The rows come from 5 hidden closed curves, with some noise, and rows from the same curve form a group. Each curve winds through 8 dimensions. The rows are also pushed far along 5 directions, which tell nothing about the answers.
(in the rows, 128 means zero)
Some rows, each with its group after it:
[151 149 127 108 115 130  87 153 159  87 128 150 137 134 143 170 128]  Poduk
[128 130 116 133 108 135 133 147 120 136 125 138 128 143 132 147 123]  Poduk
[116 137 100 128  73 145  83  56 116 144 136 116 134 143 149 102 181]  nalo
[120 120 112 119 145 127 139 120  98 132 154 154 123 125 133 145 161]  Poduk
[124 131 102 116 115 123 148 131 146 101 130 133 133 105 125 135 108]  pumag
[102 172 169 208 145 127 137 102 140 142  96 107 149 146  98 119 127]  Poduk
[142 156 141 130 152 153 125 105 152 103 102 155 160 102 118 152 139]  pumag
[156 155 176 128 143 135 120 190 137 102 120 113 102 131 123 148  82]  nalo
[130 158 124 159 107 146  93  46 159 114  89  99 147 137 135 118 142]  nalo
[135 131 159 110 146 104 115 150 105 141 160 157 112 116 121 116 162]  Poduk
[158 146 171  80  82 137  73 156 127 125 132 125 114 129 135 128 115]  sem
[102 103 141 132 151 103 135  89 116 162 117 126 136 136 119  86 169]  pumag
[139 182 150 197 129 144 125 102 160 101  84 117 124 134 124 147 125]  pumag
[117  94 109 144  87  91  99  89 151 158 116 111 127 151 136  75 151]  Poduk
[128 124 144 123 121 144 119 140 136 120 131 114 127 154 143 142 132]  nalo
[134  63  86  85 102 116 139 166 125 146 164 129 103 131 155  84 128]  dasen
[144 124  78 128 106 136 147 121 115 118 122 125 103 123 137 148  93]  nalo
[135 121 133 124  93 127  64 109 147 107 133 115 121 178 148 122 131]  nalo
[139  90 142  57 137  99 105 214 137  96 200 211 118 127 134 103 157]  sem
[ 94  98 179 152 170  76 162 167 118 179 142 126 127 151  87  64 138]  dasen
[120  98  86 135  84 113 104  74 128 133 131 132 107 154 134  96 152]  sem
[116 158 150 192 177 148 172 128 127 137 115 117 151 119 107 130 118]  sem
[ 98  65 117 114 144 102 141 141  97 163 175 159 119 144 138 104 184]  dasen
[147 106  71  52  68 144 110 144 124 111 178 157 110  67 173 130 157]  nalo
[117 106 105 111  59 125 110  94 114 168 137 124 125 125 138  99 161]  nalo
[132 149 169 105 161 140 115 140 131 126 114 132 162 134 111 160 125]  pumag
[127 121 181 110 157 137 113 131 151 124 125 137 152 126 126 114 158]  nalo
[117 128 104 192 141 129 154  98 131 136 104 134 117 152 132 122 153]  sem
[142 115 168 135 131 111 110 125 148 146 112 109 125 142 128 116 129]  Poduk
[135 121 101 147 110 122 141  93 151 126  97 104 121 121 139 112 110]  sem
[159 172  26  77 110 195 123 100  86 103 128 141 125  47 173 191 151]  pumag
[117 142 158 145 141 114 129 128 144 139 101  93 144 141 104 125 107]  dasen
[133 104 169 120 160  77 144 165 138 124 141 139 111 142 104  96  97]  pumag
[114  90 150 121 157 113 158 159 122 161 121 125 128 140 108  91 130]  sem
[133 100 176  63 169 114 137 208 118 123 172 179 125  94 121 127 144]  dasen
[119 148 131 150 158 148 165  99 125  96 112 128 132 119 106 144 105]  Poduk
[156 166 132 123 175 144 142 158 126  91 115 134 110  86 127 158 109]  dasen
[125 131 142 126 141 108 132 155 146 108 144 156 126 118 119 117 139]  pumag
[153 138 189 120 170 125 119 172 162  86 122 129 133 126 113 142  78]  nalo
[119 130 128 118 145 129 108 118 116 147 124 110 143 143 130 139 147]  pumag
[141 167 104 185 151 156 170  84 133  96  86 111 109 104 119 165  98]  sem
[148 143 142 110  58 173  53 105 129  95 137 122 111 153 160 143 130]  Poduk
[133 162 209 125 157 118 114 135 134 135 123 141 151 110  87  95 130]  nalo
[128 156 151 152 141 130 159 172 149 114 111 106 135 127 105 155  79]  pumag
[123 129 115 131 110 132 141 120 126 130 130 120 122 138 130 119 128]  nalo
[104 103 143  95 146 140 132 136  97 143 161 155 146 129 122 122 160]  Poduk
[130 150 172 113 188 128 122 159 123 114 160 159 145  87 119 126 157]  dasen
[127 143 149 141 138 158 108  73 126 136  96 130 157 134 130 165 156]  dasen
[157 196 154 155 110 178  92 110 138 125  84  88 134 120 141 147 129]  dasen
[147 197 116 119 144 159 109 113 135 109  99 134 166  87 129 150 134]  sem
[146 133 186 143 100 135  91 139 155 124 101 112 109 155 136 131 123]  dasen
[127 101  89 125  76 120 123 155 131 134 162 122 116 130 157 123 108]  Poduk
[132 135 161  99 123 113 101 156 116 140 168 152 141 114 109 105 132]  pumag
[164 128 160 147 159 136 172 190 158  74 102 112  72 132 132 157  64]  Poduk
[161 173 200 130  86 164  28 109 167 110  99 115 147 158 151 136 145]  sem
[136 171 173 167 159 147  89  88 149 117 102 138 156 130 125 138 172]  pumag
[143 135 165 189  87 126 133 132 159 119 106  81  99 167 120 119  54]  sem
[130  80  96 142 105 103 166 163 154 105 137 105  93 157 138 140  54]  dasen
[126 136 118 105  87 127 114 131 110 131 149 149 125 112 134 151 140]  dasen
[149 122  98 117  95 127 152 167 136 111 106 127  92 138 130 145  84]  pumag
[125  92 131 119 102 121 135 161 141 132 125 106 108 176 137 129 111]  nalo
[129 113 112 121 144 104 146 175 154 103 131 141 126 143 131 154 111]  Poduk
[111  95 120 102  91 104  87 135 135 147 141 117 132 177 145 107 152]  sem
[133 112 145 119  96 114 111 156 138 102 172 160 106 137 143 119 128]  pumag
[153 189 197 166  99 151  69  73 157 122  82  99 141 129 115 111 122]  nalo
[143 145 151 140 141 164 122  86 128 126  97 124 142 103 133 152 133]  dasen
[157 174 130 129 166 148 161 174 145  89  96 140 135 107  98 155  70]  sem
[142 145  81 143 134 163 147 124 128  98 102  87 114 135 150 189  82]  nalo
[139  96 140 112 145  94 130 161 156 115 120 131 109 152 115  92 107]  dasen
[162 143 176 135  66 106  60 138 145 120 123 113  81 172 136 112 120]  Poduk
[154 140 151 109 123 136  96 173 145 102 121 104 113 152 142 161  93]  pumag
[ 98  97 165 156 139  75 133  83 136 160 104 124 120 165  92  78 158]  sem
[133  91  58 143  79 113 139 105 137 135 101  92  76 144 170 110 126]  sem
[126 142 115 160  83 156  81  28 137 153  75  59 134 141 149 112 145]  Poduk
[139 174 126 157  70 151  74  88 132 120 132 108 125 126 149 138 135]  dasen

New rows, each followed by its group:
[109 120 121 157 148 113 117  64 128 163  92 117 143 156 114  83 173]  dasen
[124 120 156 120 189 106 172 187 133 132 140 163 141 105  90  87 122]  sem
[119 141 106 157  58 142  83  73 113 164 102 113 130 173 141 127 157]  Poduk
[138 113  93 129 126 151 149 124 120 144 125 111 122 115 149 118 128]  dasen
[183 171  92 108 129 178 122 141 147  86  94  77 118  71 174 206  79]  Poduk
[168 195 129 136 126 170 107 152 140  94  92  91 115 108 153 194 100]  Poduk
[148 136  92 132 109 135 132 169 136 114 112  83  91 126 159 160  95]  Poduk
[125 144 152 171 171  97 173 132 111 172  98 122 121 129  96 124 133]  Poduk
[111 120 150 147  96  95 123  94 128 151 124 145 138 153  97 110 127]  dasen
[151 120 132  80  73 132  84 156 149  90 162 134 106 135 153 111 118]  nalo
[135 158 211 121  89 122  57 131 126 121 164 151 126 149 112 101 141]  Poduk
[131 115  51  94  67 149 106 111  98 151 163 122 129  91 172 134 144]  Poduk
[132 127 136  74 140 133  89 160  97 141 164 140 129 124 137 116 164]  dasen
[108 131 147 177 162 148 148 111 110 160 112 130 142 153 106 119 151]  sem
[121 137 163 143  72 121  50 101 140 145 104 115 132 219 114 113 146]  sem
[131 143  88  88  55 143  61  72 119 121 154 169 145 107 147 119 182]  pumag
[112  92 116  83 152 113 136 128 129 134 156 181 159 103 117 105 173]  pumag
[121 121 145 130 168 125 140 161 131 140 119 126 134 136 121 133 145]  pumag
[127 123 140 169 120 125 117 125 128 147 104  92 109 184 135 135 124]  pumag
[144 150 100 128  84 128 105 117 151 101  95  93 100 152 138 124 107]  nalo
[116 116 142  83 183 125 126 136 101 150 147 143 160 113 111 114 154]  dasen
[135 176 125 175 179 166 150  53 118 125  72 113 147  88 118 159 130]  dasen
[166 110 111 122 108 121 143 186 136  99 142 106  57 123 160 145  83]  Poduk
[141 112 155 172  92 109  95  84 157 145  96  86 102 173 138  99 127]  Poduk
[169 122 124  99  61 106  77 157 141 137 122 109  90 143 152 121 109]  Poduk
[ 97 165 139 189 131 133 111  52 143 134  97 124 180 151 107 131 152]  Poduk
[172 137 115 101  64 144 122 156 171  79 103 116  98 134 145 159  69]  nalo
[160 134 135  69  53 126  53 141 157  75 154 147 119 141 148 140 100]  pumag
[106 103 102 140 120  97 124  63 117 158 104 119 116 162 117  92 169]  Poduk
[141 177 204 150 127 152 114 141 151 116 101 116 146 124 110 144 105]  pumag
[142 141 151 133 161 142 178 218 140  98 143 141 118 102 123 167  89]  pumag
[121 120 113 158 119 112 140 139 125 161 101  80 102 155 135 128 123]  Poduk
[138  86 115  99 123 123 121 146 132 104 161 144 101 129 166 128 135]  pumag
[133 115 135 100 101 101  92 120 147 120 144 128 119 115 136  89 140]  sem
[134 112 132  78 122 106 108 195 122 134 156 129 111 126 139 127 135]  Poduk
[119 136 146 113 131 102 115 128 137 113 145 147 143 133 113 125 126]  pumag
[150 151 144 114 159 161 149 158 148  75 141 161 136  67 143 162 122]  pumag
[108 118 129 134 173 115 185 159 118 143 142 148 143  90 110 112 128]  Poduk
[164 122 108 112  80 115  88 129 143 101 129 112  82 145 153 118  88]  pumag
[134 166 158 149 170 135 165 128 125 114 107 122 126  95  97 131  99]  Poduk
[148 174 189 103 138 123  66 143 169  85 135 158 161 107 117 128 139]  Poduk
[155 154 154  72 120 124 109 185 126  99 142 138 115 102 122 136  95]  pumag
[122  95  75 148 121 154 171 118 104 144 126  83 103 127 168 155 109]  pumag
[145 123 132 100 114 132  82 115 119 120 139 142 112 137 137  98 142]  nalo
[151 103 128  85  89 129 113 145 136 113 132  93  89 119 138 118  84]  sem
[113  62 106 116 136 103 163 170 134 124 156 106  93 140 145 121 109]  sem
[156 124 156 123 116 114 119 134 173  89  91 116 101 146 125 135  91]  sem
[150 146  69 128 122 160 121  97 142 103  91 117 126 102 162 165 136]  Poduk
[112  77 112  85 132  92  99 118 125 155 148 146 134 149 127  62 178]  dasen
[ 96 112 160 135 144 107 141 127  91 160 179 155 131 126 106  88 163]  Poduk
[139 171 176 115 103 130  77 147 126 118 163 151 141 116 121 129 138]  dasen
[174 145 152 101 113 136 102 141 168  65 104 118  97 113 139 159  85]  sem
[115  87 120 109 102 110 104  98 133 158 126  93 126 139 136  81 142]  Poduk
[139 141 146  95 117 131 124 153 131 118 152 171 132  88 128 126 158]  nalo
[143 150 114 143 125 153 115  91 127 129 117 135 135 116 140 118 154]  dasen
[107 167  68 197 189 162 181  44 109 137  78 133 162 110 115 160 166]  sem
[121 157 125  82 100 143  83 112 105 132 146 140 158 121 128 150 153]  pumag
[139  99 121  78 135 134 106 123 130 120 138 144 130 124 148 138 156]  Poduk
[152 137 168 165 165 129 164 168 134 122 114 117  96 126 129 151 105]  Poduk
[134 144 112 133 144 149 109  81 100 135 121 131 124 120 134 116 157]  nalo
[109 102 109 145 135 118 143 110  96 194 116  96 119 138 139 114 167]  Poduk
[137 106 121  58  99 145  86 164 129 107 175 135 125 130 165 138 148]  nalo
[125 113 117 131 133 128 114  99 136 151  96 105 136 156 131 100 149]  dasen
[127 105  96 153 122 115 144 148 150 108 139 115 100 139 143 114 109]  sem
[143  98 108 102  95 102 104 170 128 116 160 150  86 159 142  99 127]  dasen
[130 154 175 125 149 153 141 155 131 121 130 134 152  96 116 145 120]  pumag
[120 145 207 187 188 102 140 153 134 129 116 136 123 172  88 118 120]  dasen
[121 112 158 151 164 125 148 112 142 135 124 120 143 121 124 113 127]  pumag
[121 130 138 143 134 118 158 127 132 115 141 132 125 107 123 122 108]  pumag
[110 109 138 110 124 110 136 170 122 142 153 115 127 130 119 107 110]  Poduk
